The same things were measured in two ways. Each way mixes the same 8 hidden numbers, adds some noise and spreads widely along 6 directions of its own, which tell nothing about the thing.
In the rows, zero is written as 128.
Some things both ways: the first way, then the second way.
[141 140 173 155 113 172 113  62  92  99 124  99 143  96 167 123 128 136
 141 130 120 136 132]
[114 190 124 108 146 125 107 192 124 120  82 137 143 107 138 126  64 159
 133]

[152 146 194 161 138 159 132 126 148 110 155 136 114 144 165  99 126 189
 160 145 142  87 163]
[187 102 113 143  61 110 157 170 144 142 110 108 106 146 136 139  94 122
 106]

[160  68 183 163 152 132 214  82 177  88  83  83 132  90 109 123  43  98
 110 137 143 161 124]
[152 107 120 139 106 109 129 139 127 146 141  95 101 131 134 114 136 110
 149]

[123 132 169 129  83 129 113  82 140 127 137  59 183 138 155 164 100 169
 121 119  82 143 139]
[120 101 128 132 114 128 137  85 116 139 104 158 135 127 101 153 150 129
 127]

[204 124 158 165 164 118 151 101 145 100 109 111 108 128 117  98  85 166
 168 134  85 108 153]
[159 118 101 111 115  88 103 136 137 133  94 107 121 163 115 125 166 133
 108]

[127 118 148 135 122 132 140 150 149 111 172 144  98 133 166  91 123 130
  93 181 142 128  99]
[142 114 118 148 168 153 157 171 131 122 166 132 117 114 126 120  87 123
 122]

[145 143  91 191 149 171 181 158 123 101 119 154 116 195  98  78  91 167
 141 107 137 140 186]
[135 105 110 152 132 115 118 136 135 160 141 177  94 119 124 114  80 113
 158]

[155 182 188 152 155 195  94  42 137  95 142 123 106  76 149 110 119 164
 170 105 147 116 120]
[110 134  98 162 124 128  58 141 111 107 142 105 200  88  88 137 143 110
 141]

[172 108 127 141 133 137 141 115 106 124 154 124 101 104 154 127 100 167
  94 132 147 122  99]
[ 88 151 145 132 137 158 103 108 103 123 119 114 152 110 130 119 146 122
 160]

[155 122 236 141 161 156 114  26 123  75 188 141 166  38 168  73 116 145
 143 135 147 117 108]
[135 118 138 120 187 148 144 131 128 146  92 150  94 149 139 120 115 145
 170]

[186 114 106 153 152 147 145 107 116  87 147 149 105 117 123 126  86 182
 119 134 164 128 119]
[114 126 104 129  80 116  91  76  85 117 117 118 155 176 117 122 194 151
 164]

[164 168 179 169 163 206 110  93 104 108 168 157  99 109 169  87 123 229
 181 113 162  80 158]
[128 151 109 126  94 114 105 139 129 126  47 141 163 117 122 162 106 141
 130]

[124 173 204 158 126 119  96  90 116 105 161 151 161 103 143 125 177 137
 162 113 155 125 187]
[130  96 120 135 116 135 143 126 116 114 167 117 140 139  94 120 158 118
 121]

[142 153 123 156 154 137 159 173 145 124 154 180  79 150 129  96 136 164
 105 140 204 104 117]
[100 138 167 176 160 195 156  83 120  83 209 123 193  75 145 168 124 118
 126]

[163 114 103 166 131 170 176  96 161  72  79  97 109 145  95 146  53 137
 133 137 139 166 136]
[162  77 106 166  54 116 105 145 119 145 162 111 126 157 111 105 127 117
 162]

[138 109 192 142 128 120 158 120 153 150 136  87 120 104 158 133  94 152
 108 123 129 125 127]
[140 113 154 116 169 151 171 128 140 137 109 131  99 120 143 152 131 127
 122]

[143 125 180 152 163  90 154 136 113 140 133 142 116  97 157  66 134 135
 131 160 117 110 121]
[154  98 140 129 128 128 123 124 173 136 164 124 114 135 128 124 145  86
  75]

[167 145 157 155 115 137 126 104 135 105 120 105 111 136 143 112 133 122
 134 145 103 115 133]
[179 129 123 127  83  99 103 163 133 131 138  99 130 169 140 117 112 163
  94]

[169 153 205 127 168  67  83 138 132 136 190 173  93 102 185  93 170 192
 159 168 121  72 121]
[126  93 136 126 180 159 120 145 150 131 132 129 138 103  89 144 155  83
 101]

[126 127 163 137 129 128 134 128 134 112 149 146  98  93 166 117 133 146
 125 191 171 118 110]
[105 127 131 124 174 129 130 149 144 116 145 168 160  63  79 156 102 119
 112]

[141 151 152 182 119 185 160 136 111 150 142 121  87 119 137 119 122 163
 132  81 171 109 190]
[112 128 148  98 188 132 186 130 116 109 135 130 121 119 109 141 155 152
 107]

[181 118 140 166 147  94 167 157 139 126 112 133  82 139 121 131 120 141
 124 139 145 112 153]
[131 175 130  97 132  94 106 134 125 121  98 128 136 135 152 147 135 177
 111]

[175 125 176 116 124  93  94 131 155 120 209 148  78 100 179 126 142 169
 114 180 135  88 105]
[186 104 122 127  81 123 118 129 129 152  76 115  89 217 160 122 136 164
 144]

[197 117 137 168 187 139 161  86 118  80 133 146 130 121 110  45  79 144
 137 114 101 132 120]
[150 165  86 124 152 100  85 141 117 134 105 119  87 182 187  89 122 144
 165]

[165 140 201 153 154 187 138  61 159  99 159 111 121  80 149  78  74 199
 176 136 122  91 142]
[142  28 146 156 145 152 167  95 168 153 138 133 119 106  61 134 152  54
 139]

[150 180 132 155 129 118 116 153 142 158 118 105  96 177 135 126 125 190
 158 105  81 107 169]
[152 125 137 155  97 152 115  92 155 115  99 119 170 138 147 171 133 118
  87]

Other things, the second way, with their names:
(403): [ 90 161 123  95 125 104 108 132 105 117 119 117 146 105 107 117 154 140
 116]
(410): [135 100 127 109 157 129 109 114 119 150 104 160 112 163 100 124 162 149
 123]
(328): [117 102 114 116 164 101 154 151 128 147 151 107  76 104 101  86 137  84
 143]
(196): [116 171  97 109 206 128 142 117 105 101 127 168 109 147 166 131 139 162
 138]
(55): [129 149 137 108 104 125  95  87 110 110  80  90 168 170 134 148 201 171
 109]
(527): [114 179 123 152  70 133  89 116 101 120  97  67 144 162 188  82 110 134
 205]
(78): [117 165 105 127 198 122 122  96 141 128 103 157  93 129 183 123 122 108
 152]
(290): [136 146 161 151 110 178 118 193 124 125 175  81 139 108 158 108  70 131
 140]
(100): [111 131 212 115 171 171 113  78 129 154 115 137 135 137 147 133 127 176
 144]
(302): [ 97 129 130 146  69  89  99  73 119 135 143 127 158 113  96 112 133 120
 159]
(370): [ 99 172  88 130 116 112 101 118 138  93 106  89 163 105 134 125 153  75
 117]
(106): [121 141 124 142  91 105  78 159 107 153 152 103 128 111 130  96  95 132
 159]
(229): [149 153 123 168  57 155  86 143 144 111 101  83 177 127 168 147 100 104
 126]
(117): [137  85 134 132 145 121 162 117 128 144 164 118  85 152 115  85 135 116
 140]
(537): [126 156 154 115  95 126  93  78 127 123  81 123 171 154 140 153 155 175
 118]
(35): [135 132 196 133  96 138 135 134 150 162 145  89 100 125 167  95  75 130
 145]
(145): [143  71 145 155 102 156 129 126 157 149 150 104 107 130 118 114 147  61
 161]
(272): [110 121 123 143 195 136 100 134 124 157 120 157 118  94 111 110  93 112
 169]
(372): [138 106 142 123 125 177 187 134 119  97 134 146 161 114 111 208 157 135
  50]
(187): [145 125 124 130 101  97 115 114 135 133  95 114 137 140 122 128 134 142
 115]
(42): [ 95 190  85 109 129  88  97 128 113 116  69 145 144 113 136 129 115 141
 154]
(577): [110 137 156 139 176 181 167 122 120 133 144 175 111 104 163 146  78 133
 131]
(565): [ 98 135 111 102 194  95 128 114 101 127 148 176 111 114 100 121 151 157
 148]
(297): [119 107 120 100 221  99 110 123 117 138 157 174 114 121  80 126 165 151
 105]
(458): [169  68 164 138 125 157 184 139 154 161 106 142  83 161 128 125  89 128
 143]
(502): [121 128 137 144 123 167 138 105 108  98 138 104 164 142 130 141 151 142
 138]
(452): [125 128 119 147 180 147 131 153 138 137  98 148 121 100 128 131  76 112
 171]
(541): [113 157  86 141 106 124 157 119 126 111 135 109  89 123 188 110 129  70
 158]
(168): [114  96 105 157 138 178 137 106 112 136 111 121 102 138 139 119 157  67
 207]
(455): [149 109 158 123 147 117  95  98 155 172 113 171 119 125 131 152 124 139
 104]
(227): [157 102  85 177  46 130 101 162 116 102 161  94 184 120 104 149 135 101
 115]
(176): [141  95  99 137 108  75 115 141 142 165 157 131  71 130 113  84 119  90
 153]
(74): [151 110 106 132  96 164 171 117 125  93 108  91 132 178 146 141 184 100
 108]
(130): [151 128 122 137  79 120 150 104 135 124 108 109 112 159 164 136 136 122
 127]
(491): [103 148 134 131 201 148 123 108 134 136 105 175 124 104 143 141 103 130
 165]
(578): [124 128 117  85 195  77 137 138 145 138 133 171  93 116  97 120 136 136
  93]
(556): [116 171 149 100 203 132  92  94 126 126  98 202 144 151 146 147 114 202
 112]
(362): [146 138 122 120 121 128 134 114 120 115 100 134 129 168 148 140 139 159
 127]
(280): [152 155 103  98  74  82 128 161 120 112 115  84 110 169 147 107 148 155
 121]
(99): [141 133 100 162  80 165 146 119 117 101 134 106 127 149 184 141 138  94
 160]
(208): [157  94 166 141  80 122 134  63 133 140 144 106 129 167 137 140 172 144
 108]
(453): [ 99 172 125  91 185 118 124 124 142 113 103 134 125 111 133 125 138 118
 115]
(17): [136 121 178 111 128 127 114 101 120 154 122 179 147 137 111 165 117 206
  97]
(15): [150 102  75 167  30 126 134 121 110 107 123  86 140 164 127 120 153  94
 147]
(498): [ 87 154 122 117 119 100 100 106 130 127 122 103 145  87 113 114 160  85
 115]
(104): [ 92 126 125 120 120 113 137  68 113 119 161 129 128 122 114 114 180 109
 134]
(31): [ 80 154  95 108 158  84 156 101 117 114 113 135 115  80 105 121 152  94
 134]
(103): [108 140 132 159  64 152  94  91 115 130 154 102 144 115 159 118 144  84
 143]
(482): [ 98 164 102 143 118 127 143 128 110  93 133 119 163  86 133 144 115 113
 137]

Some of these things the first way, each followed by its name:
[135 145 148 158  80 207 136  72 109 127 111  52 143 129 155 143 103 136
 103  90 115 140 127]
(17)
[139 139 207 148 100  84 130 129 157 141 168 111 136 113 142 136 150 129
 134 125 124 108 192]
(328)
[120 163 178 142 113 199  95  39 117 104 152  92 169  92 162 131 100 196
 159 109 124 132 137]
(15)
[158 189 103 160 143 185 127 134 102 176 170 117  91 148 135  58  97 228
 138  67  87  85 145]
(78)
[184 147 146 164 167 178 125  93 104  82 169 172 114 119 144  80 120 196
 147 127 167  95 124]
(502)
[210 119 136 178 167 129 157 108 100  86 113 142 127 142 116  95 108 167
 146 122 126 108 151]
(537)
[166 161 124 183 159 177 160 147 116 137 155 155  65 137 124  62 115 165
 134  87 148 101 164]
(297)
[183 123 214 142 128  72 115  96 153  84 158 124 168 133 145 104 143 139
 152 163  84  98 157]
(187)
[110 118 132 172 139 153 176 145  98 125 128 135 171 178 140  87 106 147
  92  93 143 160 145]
(577)
[151 189 149 175 123 217 117  79 120 127 153  96 122 140 133  89 104 177
 153  52  99 116 175]
(272)
[141 120 163 112 110 101 109 120 148 108 176 130 139 119 175 137 129 176
 108 197 139 107  90]
(482)
[133 128 134 162  80 124 162 133 145 115 134 110 119 126 108 156 122 108
 113 134 158 142 187]
(302)
[187  75 170 155 159 123 181 100 113  88 152 133 176 117 144  61  72 197
 131 168 115  95 127]
(31)
[151 165 154 132  91 140  85 112 120 124 156 117 101 130 175 152 174 140
 107 144 146 104 107]
(290)
[199 124 164 130  79  78 113 144 132 122 178 115 118 148 166 132 173 142
  94 181 106  64 126]
(35)
[132  84 133 133 141 126 174 127 107 142 130 111 130 103 162 121  81 155
  65 139 156 147  68]
(103)
[165 114 141 149  95 112 136  97 100 125 108  73 157 131 142 158 113 143
 115 126  92 132 143]
(403)
[162 141 144 154 126 130 141 131 136 130 139 112 128 153 134 114 106 191
 140 124 109 103 159]
(130)
[136 155 157 150 121 162 109 103 102 143 173 118 106  94 164 108 128 159
 128  96 123 122 145]
(410)
[150 147 154 162 142 190 127  83  90 114 162 140 120  85 156  89 110 192
 149 115 155 105 141]
(42)
[173 157 147 153 134  91 110 133  93 145 147 133 121 128 145 102 152 179
 155 126  90  89 165]
(453)
[ 72 159 250 152 162  58 104 180 115 157 172 199 159 133 191 135 217 166
 147 118 205 123 189]
(372)
[130 111 162 159 140 165 163  75 115 104 120 107 136  78 139 110  85 125
 121 120 149 159 125]
(362)
[105 159 109 153 109 140 140 130 116 160 129 102 123 133 121 135 112 140
 108  81 124 163 152]
(196)
